Every row belongs to one group in each of 4 separate groupings. Each group adds its own fixed numbers to the row, and there is some noise. The rows also spread widely along 13 directions, which tell nothing about the answers.
Some rows, each with its group in each grouping after it:
[  5  -1   3 -10  18   1 -24 -47  -4  14  -3 -24 -19 -13 -21  10   7   3
  -4 -33  -9   7  19  10  10  19  -3  -4  -6  18  15   0  12] : (2) j_384 j_721 guse
[ 11 -18  22   7  13   3  -9 -29  14  19  -5 -11 -16  -6 -16 -29   5   9
 -11  -8 -21  -5  19   5  10 -24   1  -7  -5  -4  -5  -5   6] : (2) j_384 j_163 tamis
[  2 -12  30 -21 -46 -13  48   3 -34  19 -29  14 -10 -29  18 -17 -31  21
   8  18 -21 -28  13  37  45 -27  28  19  11  -6 -12 -34 -15] : (0) j_752 j_599 Zuzo
[ 22 -19  30  14   2   5   7 -35  26 -10  13  -3 -20  20 -16 -26  17  -9
 -47   4 -17  11  -4 -23 -22 -25  12  -6   5 -30 -25  19   9] : (1) j_752 j_163 sules
[-45  13 -17 -33 -33  23  -1 -23 -54 -11 -16  26  -8 -17   1  23 -23 -26
  13  10  12   1 -29  22  16  38   8  10  22  33  11   9 -21] : (4) j_927 j_734 Memu
[-19 -10   1  41  50   4  26  30  22  25 -16   5   7 -11  -2 -34 -10  -4
  26  -6 -17 -40  17  23  20   1 -22   4  27  37   0   8 -13] : (3) j_502 j_734 tamis
[ 12 -16   9 -10   0  -9  29  11  18   3  19 -11  23 -18  10  13  23  -6
 -21 -11 -20   6   7  -9 -20  20 -18   3  16  -1 -41   1  20] : (1) j_948 j_445 Zuzo
[ 26 -27  17  13  34  -8  -8 -21 -25 -28  14  -1 -25   3 -25   3  -4  33
 -10  13  -3  29  28 -30  20  -9 -26  -6 -19  13  13  13  10] : (4) j_502 j_532 Memu
[-28 -10   3  14  15  52  14   3  11 -17  13  17  14  -9  12  -9  -2 -34
  12  -2 -18  -8 -11  -1   6  22 -10   1  39   0 -12  13 -16] : (3) j_927 j_721 sules
[ 24   6 -16  18 -37 -16   7  62  18 -23  11  23  27   2  12 -11  14  10
  12  43  16  -4   9   2 -21 -12  19 -14   1 -22  14   3 -20] : (0) j_948 j_532 guse
[ 32   0 -13  27  23  -8 -14  21 -14 -23   2  -8   1  33 -13 -14   5  14
  30  19  30  21  15   7  22 -17 -12 -11  -8 -19  15 -13  14] : (4) j_384 j_599 Memu
[-51   2  -2 -11  -9  43   8   9 -17   3   0  24   1   4  10   2 -21 -25
  35  -2  17 -11 -38  26  31  15  24  19  39  -3  27 -10 -43] : (2) j_948 j_445 guse
[ 25 -11   3  36  45 -18  21   3  17   7 -11 -19  -2 -11 -24 -24  21   0
   4  -4 -24 -10  42  23  16  14 -25  -5  31  24 -29  12  28] : (2) j_927 j_599 Memu
[-25  -3   8   8 -22  24  11  31  -7  -6   1  40  16 -44  28   9  -9  -6
  25  20  -7 -20   9   3  19  30  12  -9  25  14  18   7 -31] : (2) j_384 j_721 tamis
[ -4  -3 -12 -36 -39  -2 -24 -19  -2  20  -3  -6   6 -18   5   3  -7  11
   1  -6  -9  -4   6   4 -19 -14  19 -10 -25  -2   1 -14  -9] : (4) j_927 j_532 Zuzo
[ 27  -4  30  16 -39 -35  35   0   4  -4   2  15  -6  -3   2  25  18 -10
 -34  34  11   3   3 -36 -24  14  19  -1  27 -33 -19  16  10] : (1) j_384 j_532 Memu
[ 11 -20  23 -42   5 -38  14 -11   8  16  33 -50 -11   4 -16   3  -7  10
 -21 -23 -13  11   1  23 -11 -30 -19  25 -12 -22 -15  -5  14] : (3) j_948 j_532 Zuzo
[  7   5  -4   9  16   4   5   8  17  16  -5 -12   5  13   4  19  13 -30
  13 -11  13  -3  -9 -11  -4   8  13  -4  18 -39 -15  -8  21] : (4) j_948 j_721 sules
[ 29 -12   2  -7 -32  14  20  -6 -17  -7   0  -1  34   2  15  12   3  11
  -6  -1  13  14  20  17   6  20 -14  -1   1  -9 -11 -32  -2] : (1) j_752 j_734 Zuzo
[  1  -8  -2   8  60   8   9  -6  27  11   1 -22   8  -4   0 -21  -6  -2
   7 -21 -29  -7   4  -1  13  -4 -43  -3  -5  30 -16   4  16] : (2) j_948 j_721 sules
[  1 -11  12  10  22  -3   4  35  15   4   8   7  -6 -20  16 -30  -3  21
  27  -1 -18 -25  27  19  25 -32  13  -2  -4  -3   3 -13  -2] : (1) j_752 j_721 sules
[ -4  -1  11  -1  -4 -22 -10 -15  10  30   4 -18  -4  -6  -9  20  -9   5
  -2 -26  12  -7  11  20 -19  20  26   6   2   7  40   9 -24] : (3) j_752 j_599 guse
[ -1  -6 -17   1  -6  25  -6  13  -4 -23  16   3   2  -7 -15 -12  29 -10
   9   8  -8   8  10   9  12   0   7  -8  20 -14 -23  -2  15] : (2) j_502 j_445 Zuzo
[ 26  -5  11   8 -25  -5  13 -32  -1 -19 -14   2  -5  25 -18 -23   2  -2
 -37  24  -3   9  -7  -9 -10  -8  -8  -5   3  -2 -24  13   2] : (1) j_927 j_599 Zuzo
[ -2  -8   2  -4  -5  16   0 -26  -8  -3  -5   1   1  -5  -4  -8  -3   2
 -12 -12  -6   2   8   8   3  11  -1  -1   1  23  -2  -2  -8] : (1) j_752 j_734 Zuzo
[ 17  13 -27  -7 -43 -28  -8  25  19   2  -1   7  22  -2   7 -15  10  19
  -7  23   6  -7   1  11 -27 -12  10 -15 -22   4   3  -5  -7] : (1) j_502 j_445 guse
[  2   8  11   2  11 -28  28   4  14  41 -17 -21  -3  14   9  11   2 -21
   7   3  -3 -13 -13 -15  -6  -7  -4   7  12 -29 -36 -15  31] : (3) j_927 j_599 sules
[ -4 -15  -1  -9  28 -19  30  26  -4  -7  15  -7  -1 -23  -7 -14  -1   2
   8   0 -25  -5  10  37  18   2 -23  12  21  24 -21  11  12] : (4) j_948 j_445 Memu
[ 23 -18  18  -3  23 -16  -1 -12   0   4  17 -25 -25  12 -26  -4  14   6
  -4  -7  -3  13  23   8   4 -19   1   6  -1 -31 -12  -7  24] : (4) j_927 j_532 sules
[ -3  11 -21 -44 -54  -1 -30  -2 -12 -26  31   4  13   2  20  29   5 -12
 -14  16  21  36 -28 -30 -41   1  13 -13 -25 -19  -2  16   0] : (1) j_502 j_599 Memu
[  5  18 -33 -12 -42   0  10  -2   3  19 -30   5  36   2  27   1 -20  -9
  13   8  13 -19 -16  15  -8   6   6 -10  -7  -5  -1 -27 -12] : (4) j_752 j_721 Memu
[-17   2 -10  -7 -12   7 -10 -17 -14 -20   3  20 -18  -3 -11  -7  -1 -13
  -9  17  -5   7 -20  -9  -7   5  16  -7   5  17  -4  24  -5] : (4) j_752 j_445 Memu
[ 17  -1 -16   3  16   3  22  -7   9  16 -11 -22  27  12  -8  -1  18 -20
   0 -19   6   2   2  18   1  18 -24  10  16 -12 -23 -23  20] : (0) j_502 j_445 tamis
[-21  14 -32   9  -5  32  -9  11  -5  -6 -17  20  16   8  16 -10  -4 -19
  24  17   4  -6 -25 -20  -2   4  -6 -17   1  14 -11  -3   1] : (4) j_384 j_734 Zuzo
[ 25   8 -12 -11  -6 -10 -14 -13 -34 -16  -9  -7  -6  22 -11  11  -1  30
   8  18  18  25   3   0  13  -5 -14 -15 -32  -4  18 -26  13] : (4) j_752 j_163 guse
[  5  16  -2  -2 -44 -11 -18   3  -4 -13 -10  18 -13  10 -15  -6  10  -4
  -4  29  26  -2 -10  13  -8 -10  39  -8   2 -22  21   7 -18] : (1) j_927 j_163 sules
[  1  -9  -4  32  12  21  -2   2  21   3   8   3  24  -2   1   7   3  -3
   4 -10   5   0  13  -8 -15  31  -4  -9  17   9  17  15 -21] : (3) j_502 j_599 guse
[  4   8   8  -3  -7 -33  -1  -3  -9  -4  -6   6 -34 -22 -16   6   7  -2
  -9  20  -4  -5   7  -5   6   5  13  -3   8   6  -6  26  17] : (2) j_927 j_721 Memu
[ -9 -13   2  19  42  14  10 -35  15  15 -34  10  -3 -18  -1 -47 -39  25
  -5  -9 -49 -32   9   5  19  -5 -37 -12 -15  86  12  15 -25] : (4) j_948 j_721 guse
[ 34   6 -10   9 -55 -53  -1  29  27   1   1   3  26 -32   4   6  11  17
 -22  30  -3  -8  34  10 -49  10  20 -26  -9  14   5  30 -10] : (3) j_948 j_599 Memu

New rows, each followed by its group in each grouping:
[ 11 -10  -7  -5  -4 -12   2  36   9 -25  36  -2   8   1  -7 -32   0  20
  10  10   0   2   9  45  -5 -25  -5  12  -2  -8  21   5 -27] : (0) j_927 j_532 guse
[ -6  -1   4  14  16  18  -6  -4  -2  17   2 -13  -1   8 -19  25  33 -38
  22 -24  29   9   5  12  15  36  21   7  43 -41  -1 -19  15] : (2) j_384 j_445 tamis
[ 22  -4  -3   4  22  20 -16 -27 -16 -30   9 -13  -7  16 -19   7  18  -4
  -3   3  -1  31  17 -13  16   5 -28 -12  -7 -15 -17 -10  32] : (3) j_927 j_721 sules
[ 11  -3  12  34  -1  18 -20 -15   7   7 -18  10  -2  13 -23   3  -1   3
   7  -3  37  -4  11  15   8  19  30  -2  17 -17  56   3 -42] : (2) j_927 j_163 sules
[ -3 -42  10  -4  11  41  21 -21  -2 -13  16  -3   6 -10 -13 -47 -16  10
 -11 -16 -37  -3  12  42  26 -13 -21  15  16  17 -14  -2 -22] : (4) j_502 j_445 Zuzo
[  2  -8  -7 -11  -1  -1 -18  22  36   0  44 -23  21  -1   9  16  24 -19
 -12 -17   2  17  -5 -19 -51   1   2  -7  -2 -28 -21  18  13] : (3) j_948 j_734 Zuzo
[ 17   0   2 -18 -24 -25  33 -15 -31 -20 -11  -6 -11   3 -24 -24 -23  23
 -11  23 -10  -6   5  66  31  -2 -33  18   3  22   3  -6 -10] : (3) j_927 j_721 guse
[ -7 -12  -8   4  35  33 -29 -14  27  32   5 -17  -3  15   5 -23  13 -17
  17 -34 -10  -3   1  -8 -10 -26  10  -9  -3 -27 -26 -20  22] : (4) j_927 j_734 guse
[ 23  -2 -15   0 -22 -12   0  41   5 -20  11  -5  21  -6 -11  -4  13  15
  12  14  14   0  17  37  -8   1   8 -10   5 -13  14   0 -12] : (4) j_948 j_163 Zuzo
[ 19  -2  -6  44  48 -41   3  71  44 -12  17   6  12   2   0 -21   9  28
  11  35  -1  -3  13 -25 -11 -14 -27 -18 -16  23  14  31   2] : (2) j_948 j_445 sules
[  6  12   5  -1   5 -21 -11  -9 -25  -1  -1 -23 -29  24 -43  22  13 -17
  17  -6  40  14   6  40  18  15  21  17  23 -32  21  -3   9] : (3) j_927 j_599 sules
[ 21 -24  34  14   9   6  10   0  -9  -3   4   3 -22   5  -7 -14  12  20
   1  14 -14   3  27 -10  25 -28   3  -5   8 -40 -17 -21  17] : (3) j_927 j_163 guse
[ 19  -5  -7  43 -30   5  17  30  41  30 -36  30  43  30  23 -41 -16   2
   8  35  19 -33 -12  -6 -15 -22  12 -13   0 -28   4 -21 -39] : (4) j_927 j_445 tamis
[  3  12 -15 -16 -12 -16 -21  25   6  12   5   0  17  -6  20  22   1   9
  16  13  18   6  -9 -21 -19  -3  -1 -12 -18 -13  13  -5   0] : (2) j_927 j_163 Memu
[  5  18  -4  10  -2 -20  -1   4   4 -23  -3   0 -15  46 -19 -13  -5 -13
  -8  26  33  12 -37  -1  -9 -15   6   5  -1 -10  16  23 -12] : (1) j_948 j_599 sules
[-13  17  12  -7  10 -62  43  37 -11  25 -22  -8 -17 -28   9  25 -16  11
  18  15  -7 -36  -4   5  22  13 -17  17  11  24   0   0  17] : (3) j_384 j_721 Zuzo
[ 18   9 -18 -22 -31  -2  15 -19 -40  -9 -19  -4  16   8  -5   7  -5   6
  -1   7  15  16   0  43  14  19 -25  10  -1   9  -2 -28  -1] : (0) j_927 j_734 guse
[ 11 -13   5   3  10 -11 -20  23  16   4  15   6  10 -22  11  14  10  19
   1   7  -7   7  23 -31 -25   5  -3 -24 -21   1   9  10   2] : (4) j_927 j_163 tamis
[  5  11 -22  13  11   3   4  26  13  -6   2  -9  11   7  -5 -12  10 -13
  21   6   7 -10   3  20   6  -1 -10  -4  10 -12  -5  -3  10] : (3) j_502 j_721 sules
[  5 -18   8  29  30  11   5  -7  -1 -11   8   3  -3 -10 -21  -2   8   0
   0  -8  -4   4  19  14  12  30  -7   1  21  18  16  16  -8] : (4) j_384 j_445 sules
[-11  12 -48 -13  13  -3 -39  32  24 -12  25 -15  14   6  -8 -32   4  -3
  22  -3   5   3  -9  39 -29 -18 -10  -9 -24  17  10  16  -6] : (4) j_927 j_734 sules
[-28  -9 -11  14  24  42  10   4   2 -38  11  29   0 -14   2 -27  -6 -14
   7  12 -34  -9 -11   2   8  19 -24  -7  26  42 -10  35 -16] : (4) j_927 j_721 guse
[-17   5 -20  -6 -28  19 -31  16  -7 -16  14  19   6  -9   3 -16   5   0
  20  20   2   2  -1  12   2 -15  24 -14 -10  -5  16  -5 -14] : (3) j_384 j_445 sules
[ -2 -12   4  16  16  16  17 -19   1   6 -15   9  -2  16  -2 -21 -15  -2
  -7   7 -10  -4 -12  -2   5   3 -21   3  10  14 -11   5  -9] : (4) j_927 j_734 guse
[  2  26 -27 -30 -62 -14  -2  -1 -14  10 -20  13  19  -8  29  18  -3   0
  -5  24   7   1 -18 -15 -27   4  15 -15 -26   3  -9 -15   3] : (0) j_752 j_734 guse
[-22  10   1 -25  -3 -14 -39 -21   9  16   4  -1 -26 -24  -2   9  -4  -2
  -9  -7 -11  -3  -6 -25 -19  -5  23 -15 -30  20  15  24  -3] : (2) j_752 j_721 tamis
[ 18  13 -15  47   6  10  16 -16   2  21 -70  26  16  -2   1  -7  -4   8
   8  29  -9 -29  15 -28  14  17 -12 -34   1  34  -2 -11   2] : (4) j_502 j_163 sules
[ -3  -7  -5   0 -23  -1 -20  58  48   5  44  14  26 -40  33   7  37  -8
  11   6 -14 -10  26 -24 -52  -4  42 -24   4 -28 -14  14   0] : (1) j_927 j_532 sules
[  3  -6   7  -7  11 -25 -44  11  20   7  20  -6 -10 -33  -4  14   8  18
  -1 -10  -7   1  34 -17 -20  -8  18 -21 -31   9  24  20   1] : (3) j_948 j_721 tamis
[  5  12 -11 -15  -2  -7 -18   5 -22  -5   6  -4   1  20  11  20  -2   5
  14   6  32  25 -18 -18   1  -6  -6   3 -25 -20  17 -19  10] : (0) j_384 j_734 guse
[ -5  31 -36   9  22 -17 -33   1  15 -21  -5  -1  -4 -11 -35  16  45 -22
  -9   2   1   8   1 -18 -37  40  -5 -34   3  50   2  44  21] : (1) j_948 j_163 tamis
[  3 -10   8 -19  18  -2 -33 -25 -14   9  15 -13  -8 -17  13  24  -3  21
  -5  -5 -15  26  19 -46  -2  -7 -24 -19 -48  17  -3  -6  29] : (3) j_384 j_734 sules
[ -4 -24  -2   6 -24  39 -10  27  28  -1  32  23  29 -12  30 -10  10  -3
  14   6 -12  -5  11 -12 -27 -10  27 -17   9 -32  -5  -4 -24] : (4) j_927 j_532 guse
[-10 -12  24 -20 -30   3   0  -8   0  -4  34   4 -19  -8   4  13  17 -27
 -14  -4   5  10 -11 -13 -18  -9  43  11  26 -51 -16   8   4] : (1) j_384 j_532 Memu
[ 50 -34  43  10  -8 -31  14  -2   7   5  22 -12  -8   0 -12   8   8  38
 -22   9   1  16  43  -6   0 -15   4   0  -7 -33   7  -4   2] : (2) j_948 j_532 guse
[  9 -27  24 -27  -4   8 -28 -40  -3  -9  32 -13 -33  -1 -22 -22  10   9
 -28  -6 -24  28  11   0   2 -35  12   1 -20 -24 -17   6  13] : (2) j_927 j_445 sules
[ 17  -5   8  16  15 -18  -6 -39  13  10  -1 -21  -9   1 -29   1   4   5
 -21 -10  -4   4  20  -1 -14  10 -12  -5  -7  20  17  14   0] : (3) j_384 j_532 sules
[-27 -10  16 -15 -27  29 -23  -4   5  18  23  12 -23 -25   6   6  19 -19
  16 -13 -10  -8   9  -5  -4 -13  74  -4  24 -42  -4  -6  -6] : (2) j_752 j_532 guse
[ 11   4  -1 -12 -10 -22  -7  -2  25   4  13 -15  -8  37  -1 -15  -3   1
 -21  21   4  11 -35 -40 -35 -44  -3  -5 -29 -28 -11  10   9] : (2) j_752 j_532 Zuzo
[-32 -18  21   9  21  15  -9  -6   4  -2  17  18 -30 -21  -8 -14 -14   3
  -7  -2 -19  -7  -5 -12   6  -1   8   5  10  32  19  45 -28] : (2) j_502 j_734 guse
[-25   7 -36  -1   9  45 -16  -8 -23 -53  20  25  30 -22   0  25   3  -2
   8  17 -17  25   2 -24  -9  57 -50 -29   2  78  14  27 -13] : (3) j_948 j_532 guse
[-20  10 -14 -14   5  -2   9  -2 -41  -5 -15   6  -2 -11   4  27 -23  -2
  24   9  10   4 -12   0  22  29 -17   3   6  35  15   6  -4] : (4) j_502 j_599 Memu
[ 14   6  21   4  12 -41  40   1  -3  13  -6 -22  -7  10  -6  23   1 -18
  -8   2  13   5 -14   0  -1  20 -10  24  22 -15  -9   9  16] : (0) j_384 j_599 sules
[ 13  -1  14   4 -10  -9  26  -9   7  51 -48  -4  12  -2   6 -14  -7   4
  12 -11   1 -34  16  34  23 -13  13   2  11 -14  -6 -51  -4] : (1) j_948 j_163 tamis
[ 38  15 -21 -15  -8 -56  14  26  -5  16 -15 -28  18 -18  -2  25  32  18
   7   1   2   0  30  13  -4  13  -8  -5 -14   0 -22 -31  46] : (0) j_752 j_445 Zuzo
[  5 -10  12  -9 -24   5  20  -9 -16  -8   7  10   4 -11   4   8   4   4
 -11  17 -10  12   1   1   8  20  -9   1  11   0 -12  -4   3] : (2) j_384 j_445 guse
[ 32   4 -30  35 -13  24   0  -6  22  -9 -22  -1  39  23 -18 -28  23 -16
  -3  -3  20  -2   9  25  -9  13   7 -11  20  -8   0 -14 -15] : (0) j_948 j_445 Zuzo
[ 22  -5   5   4   5 -16  -5 -16   7  39 -23  -7   5 -19  20   2   7  14
  -2 -11 -13 -10  32 -25  -2 -10  -1 -18 -20   6 -23 -28  33] : (1) j_384 j_734 Memu
[ 10  -9  17  34 -10  -3  28  19  10  -6   0  21   4 -30   1  16  28   1
  -9  23 -17 -14  30 -15 -10  34  15 -17  38   1 -13  16   4] : (3) j_752 j_163 guse
[  4   2  -5   1  -1   2  -3 -11   5 -19  -2   5 -13   0  -9 -34   8   5
 -16  17 -23   0  -8  -4  -6 -23  -5  -8  -6   8  -9  12   6] : (0) j_384 j_163 guse
[-45 -10   1  20  40  18  -7  43  22   7  19  22 -10 -12  13 -20 -11   2
  33   0 -16 -25 -13 -14   8 -16   8   5  12  16  22  18 -26] : (3) j_502 j_445 guse
[ -7   0  10  16  48 -11  19  -5 -18  14 -18  -4   3  25  -5  19 -29  14
  18  -2  22   1 -11  -8  30  24 -47  15  -4  27  35 -19 -11] : (3) j_752 j_445 tamis
[ 12  -1   8  12  19 -35  16 -14  33  48 -32 -15  12  -9   3  11  -8  14
 -24  -8 -15 -19   0 -40 -19  14 -22  -8 -13  39  -6   8   6] : (2) j_948 j_445 Zuzo
[-13  17 -11   3  45   0 -21 -17   2  23 -16  -3 -11  -7  12  30  11 -10
  10  -4 -10   9  -3 -71  -7  16 -18 -29 -22  31 -20   3  45] : (2) j_752 j_734 sules
[-27 -17   5   1  14  37 -11 -23  21  25  -2  11  14  -7   6 -24 -11  -8
   3 -31 -13 -16  -3   9  -1   6   3   3   6  23  13  -6 -37] : (1) j_927 j_445 tamis
[ 13   9   0  14  12 -25  -6 -40  -3  26 -35 -14  -1 -39 -21  44   4   1
  -9 -29   2 -14  42   9   0  61   2 -12  12  50  28  11   1] : (3) j_948 j_721 Memu
[ -3  -2   0 -10 -23  -5   7  24  -4 -15  11  24  -4   2  16 -22   0  14
   2  29  -7  -3 -10  -3   0 -25  11  -5  -9  -5  -7  -9  -6] : (1) j_752 j_445 guse
[ -7   4 -14 -16 -17  13 -21 -22  32  33   1  -4  18 -25  31   6  21 -25
 -18 -23 -27  -1  -4 -42 -52   2  15 -21 -14  -2 -38   0  22] : (0) j_384 j_734 guse
[  7   1  -5 -17 -12 -20   2  14   2   2   1  -8   4  -3   7  -5  -4  10
  -5  17  -6   3  -6  -7  -8 -19 -15  -6 -19   8 -17   2  11] : (2) j_948 j_734 Zuzo
[ -7   5  -6 -31 -41  22 -22 -28 -13  -9   9  16  17  24  24  21 -23   8
 -10  12  25  26 -37 -40 -22  -8   0  -8 -35  -8  26 -14 -31] : (1) j_948 j_532 guse
[ 20  -9 -35   6   2  42  21   5   8 -12   7  -7  66  20  15 -11   1  -7
  19   3   0  12   5  26  -2  21 -53  -9   8  -3 -17 -32  -5] : (4) j_927 j_532 sules
[ -2  12   1 -13  -8 -40   2   0  -1   3  12 -11 -12  -4 -12  26   5   1
 -10  12   7   8 -12 -10 -21  19  -8   2  -2  11  15  22   4] : (2) j_384 j_532 guse
[ 32 -14  -8  32  13  13  -7   8  16 -10  17  -8  43   9 -10   9   4  20
   2  -7  28  20  26  15  -1  35 -25  -5  -2   6  44   1 -29] : (2) j_502 j_445 sules
[ -7   2  -2   9  -7   2   8  37 -10  -1   7  15   9  -7  17  10   0   3
  29  19  16  -2   2   8  15  14   2   0  14  -6  13  -7  -9] : (2) j_384 j_734 guse
[ 26  -2  -4 -16   6 -25   9 -13  -3  11  -5 -31  13   7   0 -22 -19  21
  -1  -6  -6   6   6  34   9 -21 -31  11 -29  10   6 -18   3] : (0) j_384 j_599 sules
[ 17 -12  26  13   3  -7  -6 -50   0   3 -11  -6 -53  16 -36 -35  15  -7
 -33  -8 -11   3   8   0   1 -34  36   4   7 -19 -18  13  15] : (0) j_752 j_734 guse
[-10 -11   9  -1  35  10  -3   2  13  15  25 -21  19  -7  15  15  -5  -3
  18 -37   6   7   6  11  -1  21 -13  10   3   6  19  -4  -9] : (1) j_384 j_599 sules
[ 15 -30  14 -46 -30   0 -30  14  18   8  58 -17  37 -58  24  24  -3  42
  -7 -23 -16  18  44  25 -28   2   8 -11 -36  -1  33   1 -29] : (2) j_948 j_163 sules
[ 26 -19   7  -2 -35 -13  -5 -18  25  36  -4  -4  30 -25  14  -1 -11  25
 -22 -11 -11  -9  25   9 -28   5  12 -12 -27   5  18  -7 -24] : (4) j_384 j_445 sules
[ 22  -9  16  11  14 -19 -17 -29   7  25 -21 -10 -15  15  -7 -20 -20  19
  -8 -10   8  -2   8  -7   3 -31  11   4 -22  -2  26  -2 -15] : (0) j_927 j_599 Memu
[  0  11 -13 -21 -20  -6   3  -1 -15  -6  -5  12   4  14  17  -3  -3   0
  -1  24   5  10 -25 -23   0 -19  -2  -6 -16 -10 -22 -21  15] : (1) j_752 j_445 Memu
[ 25  -4   3 -16  10 -19   5  -6   3 -15  10 -13   3   9   0 -16 -13  22
 -16   8 -10  13   1   4   4 -21 -37  -2 -35  14  -4  -1   7] : (1) j_948 j_721 sules
[ 23   6  -2   3 -22 -18   3   3 -31  -8 -17   8  -2 -15 -11  13  22   9
   6  17  15   6  37  23  18  23   0 -11   4  10   0 -18  18] : (1) j_384 j_734 tamis
[  1  -6 -16   6  -3  30 -17   8  16   2  -1   7  25 -13  16  -4   3  -2
  20  -8  -4  -9  11  -3  -4   7   6 -18  -2  -2   2  -8 -12] : (4) j_927 j_721 Zuzo
[ 16  23 -26  40   3   6  -4  -5   4   5 -46  11   5  26  -4  -4   4 -23
  21  16  31 -15  -9 -17   7  14  10 -20  14 -12   5 -10   9] : (4) j_384 j_721 Memu
[-19  12   1  13  29  -8  14  -1  28  48 -19  -8   0  -6  15  17   6 -27
  15  -7 -13 -22 -15 -46 -12  10  -2  -5  12   3 -20  -2  24] : (2) j_384 j_532 sules
[ 18   0  21 -12   3 -11 -22 -56  12  48 -23 -29 -27   6 -15  16  20 -15
 -21 -34   5   1   5 -24 -17 -16  37   0  -7 -47 -11 -19  27] : (0) j_927 j_163 sules
[-10  -5  15 -29 -37   6  -9  -1 -11  14  20   7   4  -7  36  44  -6 -13
  -3   5  20  19 -19 -42 -17   4  28  -1  -5 -43  -8  -7   2] : (2) j_752 j_734 Memu
[-10   3  -4 -17 -24   1 -19   3  14   0  18  -7  -6 -20  -2  15  19 -23
  -6  -9  -2  -4  -1  -1 -26  11  29  -4  13 -22 -11  15   5] : (3) j_927 j_721 Zuzo
[ 25 -13   3  11 -30   6  20  24  23   1  10   8  38   2  30   1  -7   1
   0  12   9  -6   6   5 -17   5  11  -7   2 -37   0  -8 -20] : (4) j_752 j_721 sules
[-19  18 -30 -11   8  18 -18  -9  16  10   4 -13   8  22   4 -12  10 -31
   8 -20  13   1 -35   5 -22  -1  -2  -1   1  -3  -9  -7   7] : (1) j_384 j_734 guse
[ 43   1  -7  42  18 -28  18  24  20  30 -36  -3  29 -17  13 -11  14  28
  14  19 -12 -19  52  -6  10   5 -28 -29 -12  23 -16 -23  30] : (2) j_384 j_734 sules
[ 23  -2  -3   4  20 -25  10 -13  -3 -19   2 -16   3   1 -16  10   5  12
 -29   1  -3  19   7 -11 -15  23 -39   0 -11  39  -1  26  11] : (0) j_752 j_734 Zuzo
